There are 4 ways to turn a row about zero (a turn may also mirror it). The second row of each pair is the first, turned, with some noise. The first 28 pairs use one turn. New pairs use 2 turns, one after the other, and a turn may come again.
In the rows, zero is written as 128.
Some pairs, each with its turns in order after it:
[118 178  84 100 178 119]
[185 120 143 113 166  81] : q_503

[118 120 151 121  83 164]
[ 81 162 129 148 124 134] : q_503

[134  82  96 142  81 110]
[151 178 111 132 110 174] : q_599

[121  92 179 147 175 162]
[154  55 116 114  91 113] : q_599

[160  83 113 169 133 178]
[ 68  85  97 125 105 101] : q_503

[150 164 178  96  88 132]
[102 144 141 202 126 120] : q_250

[114 106 166 158 114 107]
[135 107 133 131  99  80] : q_250

[130 162  84 130 106 177]
[123 182 137 156  84 149] : q_394

[141  84 165 134 123  80]
[167 125 126 185  93 131] : q_599

[108  95 152 165 166 127]
[123 121 135  80 108  82] : q_250

[ 81 118 104  84 140 139]
[105 128  65 125 152 116] : q_599

[178  78 100 142 169 103]
[ 87  66  85 128 120 156] : q_394

[ 98 177 152 132 117  94]
[179 158 148 157 114 142] : q_503

[ 87 157 134  86 130  97]
[ 87 130 107 170 158 106] : q_599

[113 176 120  79  98  79]
[169 167 136 186 108 167] : q_250

[ 88  87 173  87 162  96]
[136  88  73 186 113  93] : q_599

[171 102 103 102 121 143]
[ 84 130 119 146 139 170] : q_394

[172  96 179  90  86 179]
[125 156 126  98  42  81] : q_599

[ 87 100 113 136 161 106]
[116 107 117  78 108 100] : q_394

[144  85 134 119 126 164]
[ 76 114 110 123 145 133] : q_503

[147 149 177 145 160 131]
[138  91 144 175 129 145] : q_503

[ 96 167 152 166 128 122]
[182 130 139 134 111  88] : q_394

[111 166 153 126 142 159]
[172 167 114 127 134 121] : q_394

[163  92 172  97 171 175]
[ 85 150 156 114 194  80] : q_250

[ 90  84 115 116  95 143]
[ 97 171  87 111 133 132] : q_503

[158 110  88  84  80 135]
[157 108 107 169 186 157] : q_250

[162 178 176 114 123 126]
[189 132 135 154 167 155] : q_394

[162  88 108 129 118 161]
[116  91 115 118 179 123] : q_250

New pairs, each followed by its turns in order:
[160 169 128 133 128 128]
[138 128 155  92 106 135] : q_394 q_599

[ 89 173 121  77 145 177]
[194  71 104 105 103 139] : q_503 q_394

[127 159 143 115  94 123]
[138 124 128 159  97 103] : q_250 q_394

[147 143 127  77  92  99]
[184 115 155 127  93 118] : q_599 q_394

[173 138 103  86 151 130]
[125  92 124 180 159 114] : q_250 q_503

[141 102 141  96 138 126]
[129 157 123  93 139 128] : q_394 q_250

[138  93 132 170 167 169]
[126 138  67  81 107 126] : q_503 q_503

[ 80  88  93  92  85 107]
[ 70  97  99 178 114  99] : q_394 q_599

[123 156 171 124 161  94]
[ 85 128 163 159 101 122] : q_250 q_599

[126 104 153  88 146 135]
[130 148 172 120 105 141] : q_250 q_250

[152 140  85 139 177 129]
[ 81 154 127 101 120  96] : q_394 q_503

[159 121 168 120 102  99]
[130 104  71 122 141 109] : q_394 q_394

[136 127 121 154 151 179]
[149 127 108 161 135 170] : q_503 q_599

[179  91 171 161 109 127]
[116 166 166 130  65 125] : q_599 q_599

[ 99 178 177 133 163 179]
[126 155  67 108 157 189] : q_599 q_503

[159 139  93 122  79  97]
[111  87 128 117  69 141] : q_394 q_599

[172 150 127  82 160 129]
[161 138 190 133 107 131] : q_599 q_250

[113 140 130 141 127  89]
[146 143 122 147  97 113] : q_394 q_599

[ 88 155 162  88 165 163]
[ 87  92 148  68 118 100] : q_599 q_394

[164 171 163 132 109 135]
[132 146 141 161  93  84] : q_599 q_250

[ 94 157 129 160 175  87]
[ 96  80 159  90  95 122] : q_503 q_503

[119 113 120 116 131  86]
[147 119 158 113 145 153] : q_599 q_599

[147 103 143 174 165  96]
[ 67 125 107  94 120 123] : q_503 q_503

[ 96 117 138 147 159 120]
[136 156 161 106 143 145] : q_250 q_503

[162 138  79 137 143 151]
[117 170 164 138 159 137] : q_599 q_250

[ 97 138 141 127 166 120]
[148 108 132  90 136 108] : q_599 q_250

[140 100 131  81  92 116]
[154 180 117 100 141 131] : q_503 q_394

[111  84 131  95  97 132]
[142 100 173 101 128 158] : q_250 q_250

[155 174 179 175 154  88]
[ 81  72  92 179 138 156] : q_394 q_394

[137 127  99 157 112  80]
[127  96 170  89 120 118] : q_599 q_599

[ 77 138  87 157  80 103]
[144 126 137 194  92  81] : q_394 q_250

[178 127 148 173 131  93]
[ 94  97 160 166 109 162] : q_599 q_503

[126 151 102 164 173 137]
[121 150 154  99 171  97] : q_599 q_250

[148 170 121 165 135 122]
[ 96 121 105 117  83 142] : q_250 q_599

[109 125  97  87 115 152]
[142 161 148 163 148 112] : q_394 q_503

[109 119 158  81 127 103]
[135 124 189 148 148 125] : q_250 q_599

[ 77 177 112  91 132 145]
[186  87 165 141 118 124] : q_503 q_503

[143 132 134  91 143  97]
[ 92 134 157 135 117 120] : q_250 q_250

[121 157  93 173 173 165]
[151 112 120  68  84 168] : q_503 q_503

[143  87 102 139 159 174]
[107 136 104  63 138 147] : q_250 q_394

[163 136 153 136 172  90]
[ 71  92 111 126 135 150] : q_503 q_503

[ 98 172  84 104 149 101]
[158 151 173 152 143  82] : q_503 q_599

